All rows are made from the same 6 directions, up to rounding. Whole rows:
(in the rows, 128 means zero)
[[102 115 124  83 153 132 105  61 137  85 156 143 111]
 [160 131 147  84 148 121 158 128 105  83 146  96 147]
 [117 123 139 194  78 124 116 135 128 190  75 184 134]
 [140 151 130 105 161 131 148 179 133 112 164  50 144]
 [103 116 124 105 135 134 107  72 135 105 141 152 114]
 [143 122 115 113 193  95 134 168 146 121 149 145 123]
 [118 132 126 142 116 138 157 159 124 136 139 109 167]
 [114 133 133 195 121 109 105 175 153 201  93 167 127]]

Rows cut short, each followed by the rest of it:
[160 135 144 138 106 125 142 146]
[108 136 103 115 132]
[ 89 129 132 136  81 166 174 125]
[110 120 152  96 202]
[111 136 165 118 180  99 138 159]
[145 127 156 125 179]
[133 133 107 117  98 158 121 104]
[118 114 128  93  99]
[106 138 160 137  89 144  96  79]
[126 140 106 123 123]
[104 133 127 155 115 137 134 150]
[136 153 131 123 152]
[119 113  82 121  85 167 128  79]
[114 107 129 131  98]
[150 109  86  85 166 125 166 137]
[118  77 166 128 127]
[178 137 119 139 142 109 123 176]
[128 146 105 116  89]
[143 112  79  96 130 149 184 139]
[105  80 165 106 144]
[153 150 139 178 141 103 135 226]
[141 187 106 110 138]
[145 146 136 142 149 114 134 189]
[137 150 129  96 135]
[127  74  11 126  98 162 165  97]
[110  96 140 198  92]
[138 102  98 149  73 141 108  71]
[111 137  81 194  78]
[162 103  85 133 130 119 177 163]
[108 118 126 164 134]
[162 118 116  84 128 133 122  78]
[107  82 125 127  84]
[188 118 109 114 103 132 147 119]
[ 92 105 102 129  93]
[198 124 109  89 145 123 200 177]
[ 87  78 147  85 146]
[ 96 152 176 133 141 126 141 161]
[139 141 152  81 195]
[130 123 170  72 175 105 150 104]
[118  75 161 128 173]
[170 125 100 190 126 102 141 217]
[131 188  86 163 110]
[137 160 170 109 156 119 102 142]
[140 128 135  65 121]
[147 122 143 105 208  76 131 161]
[145 117 145 159 135]
[144 131 158 104 136 117 133 112]
[115 106 127 122 139]
[152 141 144 106 155 119 175 181]
[115 106 156  75 174]
[ 83 143 197 125  83 148 115  66]
[118 126 124 108 179]
[111 110  66 115  66 188 144  70]
[104  93 141 115 107]
[101 108 172 106 220  63 131 130]
[155 116 157 210 183]
[105 115 121 143 148 114 147 153]
[140 139 143 165 165]
[103 117 124 131 114 140 167 129]
[118 118 148 138 183]
[ 98 124 172  96 172 105 128 101]
[139 102 158 148 174]
[135 113 118  88 139 134 179 120]
[105  75 163 120 167]
[100 129 143 164 126 117 112 139]
[147 168 114 161 143]
[161 143 109 143 152 113  93 170]
[149 157 109 111  62]
[134 133 136 128 149 113 113 138]
[139 136 125 130 115]
[156 140 133 140 159 102 118 178]
[141 151 116 121 109]
[142 118 115  82 180 114 147 131]
[128  83 165 124 130]
[114 139 191 143 116 114 122 120]
[126 148 110 136 170]
[ 92 110  88 101 137 148  97  62]
[145  99 153 150  88]
[148 138 118 127 189  96  90 166]
[161 146 128 127  76]
